There are 4 ways to turn a row about zero (a turn may also mirror it). The second row of each pair is the first, turned, with some noise. The first 36 pairs use one turn. New pairs use 2 turns, one after the other, and a turn may come again.
Known pairs, each followed by its turns in order:
[-26 -40 -19   0 -33 -14   8   7]
[-18  24 -10  33  23   9  -7 -25] -> Q816

[-18  31 -17  -9 -39  34  19 -30]
[  5 -27  17  21 -39  41  19  19] -> Q153

[ 25   9 -25 -37 -38 -41  28  -4]
[-36   7  37   5  60  11   8  20] -> Q816

[ 16  -7 -12  10 -21  41  17  14]
[ 32  16 -26  35  -2 -19 -11  -6] -> Q523

[-19 -12   2  -1   7  19 -40  -6]
[ 17   0 -31  11 -19  18  25 -16] -> Q816

[ 16  36   5  19 -32  -7  39  26]
[ 10  19 -48  37 -24  35 -10  14] -> Q153

[ 31  15 -27 -23 -20   5 -10  36]
[ 30  25 -18 -13 -36   7   3 -32] -> Q603

[-36  16  21 -14 -33  38 -36   6]
[ 21 -28 -59 -15 -13  27 -13  17] -> Q523

[-39 -35 -23  16  16 -34 -41 -20]
[ -5   5  32  54  21 -50 -28   3] -> Q603

[  0   2 -21   9 -14 -38   4 -15]
[-13   5 -12  11  33  18  30   4] -> Q153

[-21 -23 -18  20   3 -28 -37 -33]
[ 14  16   9 -35   6  43  33 -10] -> Q523

[ 38  38  42   3  14   8  11 -40]
[  3 -49  10 -47  -1 -38   9  14] -> Q816

[ 20  11 -21  12  31 -23   6  -5]
[ -5  -9  47   9  -6  -2  13 -10] -> Q523

[ 14  22  -1 -37  28 -21 -20 -28]
[ -3 -12 -39  10  12 -38  29 -14] -> Q603

[-13 -29  16  20  26 -26  10 -25]
[-29   1   5  32  20 -11   0  39] -> Q603

[-22 -39  -1  21  39   5  -2   1]
[-21   2  11 -45  27  -2 -29   5] -> Q153

[  3 -41  32  -3 -23  25 -16 -41]
[ 23  25 -28 -28  29  31 -34 -20] -> Q523

[  0   1  -8  37 -42   9 -23  36]
[ 35  15  27   3   0  40 -29 -18] -> Q603

[ 30  24  24  32 -40  -5  13 -36]
[  2  16 -31 -24  58  32 -14  10] -> Q603

[-15 -13  29  24  -8 -36  -6 -22]
[ -8  36  -1 -29  13  17  27  -8] -> Q153

[ 17  17 -10  -9  13  -3 -35  -6]
[ 21 -25   0   4  14 -16  11 -21] -> Q153

[-23  25  18   1 -35 -35 -35 -30]
[  7 -44 -17 -43  23  21  25  -8] -> Q523

[ 39 -32  -5   8  -3 -32 -19 -11]
[ 12  37 -32  37   0 -10 -11  14] -> Q603

[-26 -34 -11  -9 -16 -34 -21  14]
[-18   8 -18 -23  20 -29  34  29] -> Q153

[-10  27   8   5 -41 -13 -11  -7]
[-10  -5  -5   0  24  12 -26 -31] -> Q603

[ -4 -10 -20 -37  36  36  19  13]
[  3  28  34  15 -32  -8  33 -11] -> Q816

[ 37  24   1  39   4 -17  -9 -27]
[ 15 -29 -17 -16  17 -22 -14  40] -> Q816

[ -6 -30 -30   6 -27  37  -4  -2]
[-45 -38  -3 -10 -27   1  -1  11] -> Q153

[-41 -37  30  -4 -20  -5   3 -11]
[-23 -11 -22  21   3  -3  -6 -55] -> Q816

[ 29  12  14   5 -34   6  20 -23]
[ 21 -13  -7   7  29 -28 -15 -25] -> Q523

[ 11  21  20  -5 -30 -10  -4 -18]
[ -7  -3 -29 -13  23  15 -17 -15] -> Q603

[ 36  12  -5   0  10 -22  28 -23]
[  0 -11  43  -2  17 -26 -10 -26] -> Q523

[-29 -19 -25  31 -35  41  -2 -22]
[ 46  30 -35  21  24 -20   0 -27] -> Q816

[ 30  32  20 -29 -40  15   7 -19]
[ 26 -37 -14  -6  21 -28 -38  -6] -> Q523

[-16   6  -5 -26 -13  16 -26 -27]
[  7 -22  28  -6 -18  -4  31  -1] -> Q153

[-12  10  15  18   0   6 -33  -3]
[ 23 -17 -34 -13 -10  12  -7  -1] -> Q816

New pairs, each followed by its turns in order:
[ 25   0 -35  14   6  11  25 -26]
[ 20 -24  35   1  10  -8 -12  31] -> Q153 Q603

[ 34  38  28 -36   4  15  37  40]
[ -6  -4 -59  -2   7  17  33 -56] -> Q153 Q153

[ 40 -14   0  41  21 -34  -2 -39]
[ 31 -17 -39   6  29  13 -50   1] -> Q603 Q153

[-40 -13 -10  -8 -25  39  26  -4]
[ -5  10 -21 -10 -46 -28   0  29] -> Q153 Q153

[  0  40  13  35   8  -6 -17   0]
[ 47  -1  26   7  -5  -8 -24  -7] -> Q153 Q523

[ 10   0 -14   4 -30   5  16 -39]
[-16  11   0  27  -4 -13  40  13] -> Q816 Q603

[ 13  25 -17  38  -8  16  41 -18]
[  3  -6  51 -19 -32  -1  23  -8] -> Q603 Q816

[-24 -34  33 -23  20  35  -6 -33]
[-28  17 -26 -22  23 -57   7  25] -> Q603 Q153

[-28   7 -21  20  15  35 -34  40]
[-28  45  13  10 -22  -6  -1 -47] -> Q603 Q153

[ 42 -12  21  -2  21  34 -30  17]
[ -7  23  37  -8  45  30  10 -12] -> Q816 Q816

[ 18  -3  39  32 -19   2  40 -34]
[ 24  30  26   6 -54  28  18  -8] -> Q603 Q816

[-28  21 -11 -22  10  34   4 -16]
[-48 -15   8  21   2  -6  16 -14] -> Q603 Q816

[ 35  -9  12 -19 -38  37 -24   5]
[50 -2 23  4 22 -1 -6 34] -> Q603 Q523

[-32   5 -40  27  26  14   2 -40]
[-68 -11  24 -13  16   1 -20  -7] -> Q603 Q523

[-34 -11 -14  31  18  31  10  -8]
[ -6 -16  -3  19 -30  39  20  -4] -> Q523 Q153

[ -5 -13   5  18   0 -30  10   1]
[-27  -7   9 -12   7 -13  12   2] -> Q523 Q603

[ 12  29   9 -33   1 -41  31  32]
[-26  -1 -50 -12  -6  30 -42   7] -> Q816 Q523

[ 42 -25   4  39  14   5 -22  14]
[ 15 -21  -1   3  -3 -18  36  47] -> Q816 Q523

[  2   8 -33 -31 -30 -20   4 -12]
[-15  14 -25  -8   9  19 -41  13] -> Q153 Q153

[ 11  -5  -2 -19 -29  -1 -24  -3]
[-13  16  11  -6 -26   7  10  27] -> Q523 Q816

[-19 -28  31 -33  19 -23  -5  -8]
[-23 -38  26 -21 -12  18 -21   5] -> Q153 Q816

[ -1   8   5  11  -7 -39  41 -32]
[ 48  -2  20 -32 -26 -17 -12  -6] -> Q153 Q816

[-13 -32  -3   2   0  19  26  13]
[ 21  -2 -20 -26 -10 -15  12  13] -> Q153 Q153

[ 24  40 -16 -33  37  36  33  31]
[19  5  6 29 60 48 26  3] -> Q153 Q523

[-23   8  29  15 -39 -22 -15 -41]
[ 29  25  35 -18 -26 -12 -37   6] -> Q523 Q523

[ 32 -35  -8 -40  -1 -34 -36 -32]
[-22 -46  22  27  -8 -31 -48 -18] -> Q153 Q816

[ -9  -6 -11 -15  33  23 -19 -18]
[ -2  -3  -7   0 -46 -11   9 -17] -> Q523 Q153

[ -4 -37   4  29  29 -11 -24 -41]
[ 30 -17  12 -34 -17 -27  36 -18] -> Q523 Q816

[-16 -18 -27  41 -41  -3 -35  -8]
[  1 -57 -17   8  30  12 -19 -21] -> Q816 Q153

[-18  16 -20   2 -12   7  39 -17]
[-31 -32 -14  -4 -12 -10  13 -16] -> Q603 Q603

[-19  12  -8 -25 -13 -22   9  40]
[ 22 -17 -20   0  37 -11   7 -29] -> Q603 Q816

[ 13  24 -31  35 -21  35  -2 -26]
[ 14   2  21 -36   0 -25 -42  34] -> Q153 Q603

[  4   0  37 -18  17   7  21  33]
[  4 -20 -14 -23  11  38  -4  29] -> Q153 Q816

[-15 -37 -19 -31 -38 -36 -32 -25]
[ 32  -8  22  51   0 -51 -29  10] -> Q523 Q153

[ 22  17 -10   3 -38 -14  -2  38]
[ -8 -25  -1  11 -33  13 -29  33] -> Q816 Q523

[-37 -39  22  -6  34 -15 -15  -5]
[ 31   0  22 -18  -6  24  33 -39] -> Q523 Q816

[ 35 -13  21  19  32  12 -34 -11]
[-21  39   5  15  32  34  -4   7] -> Q816 Q816

[-15  32  -6 -35  -8   4 -13  -4]
[-30   0  -9   4  -3 -35   9  15] -> Q523 Q153

[ 25  31 -35 -28 -23 -40  20 -26]
[-67  27   0  27 -17  19 -23   8] -> Q816 Q523

[ 15  -5 -10  29  12 -39  10 -33]
[ 10   8  26  53 -10   8  -2   9] -> Q816 Q603

[ 36 -22  31  10  28   5  26 -22]
[  2  51  37  -1 -14  31 -21  -2] -> Q603 Q816

[ 20 -29 -24 -30 -27 -35   5  26]
[-23  -7  43  -6 -30  28 -30  15] -> Q523 Q816

[-12  16  24   2  30  41  38  27]
[-13 -11 -63  -6  20  14 -32 -10] -> Q816 Q603

[ 25  22  40 -37 -18 -38 -22 -24]
[-34  22 -22 -27  45  34  32  15] -> Q153 Q603

[-17 -20   3 -41 -27  40 -34  29]
[-10  12 -18 -39  39 -33  33  26] -> Q153 Q523

[ -2 -32  -1   0  36 -17   0  15]
[ -7  14  18   7   5  41 -14  -7] -> Q603 Q603

[ 40 -39  10  14 -36 -37  13 -36]
[ 31  -5  19 -24   0  69 -13  27] -> Q153 Q153

[-12   8 -17   6   8 -30  22  14]
[  4   2  -7 -35 -13  -5  -1 -25] -> Q816 Q153

[ 10  38 -39   4 -31  17  24 -35]
[-39  30   0  30  24  -2  24 -28] -> Q523 Q153

[16  8 41 -8 38 21 16 11]
[  7 -10  -7 -61  -4   1  25  -5] -> Q523 Q153

[ -8   3  36  32 -26 -23 -41  19]
[-26 -30   1 -36 -11  12 -18 -43] -> Q603 Q153

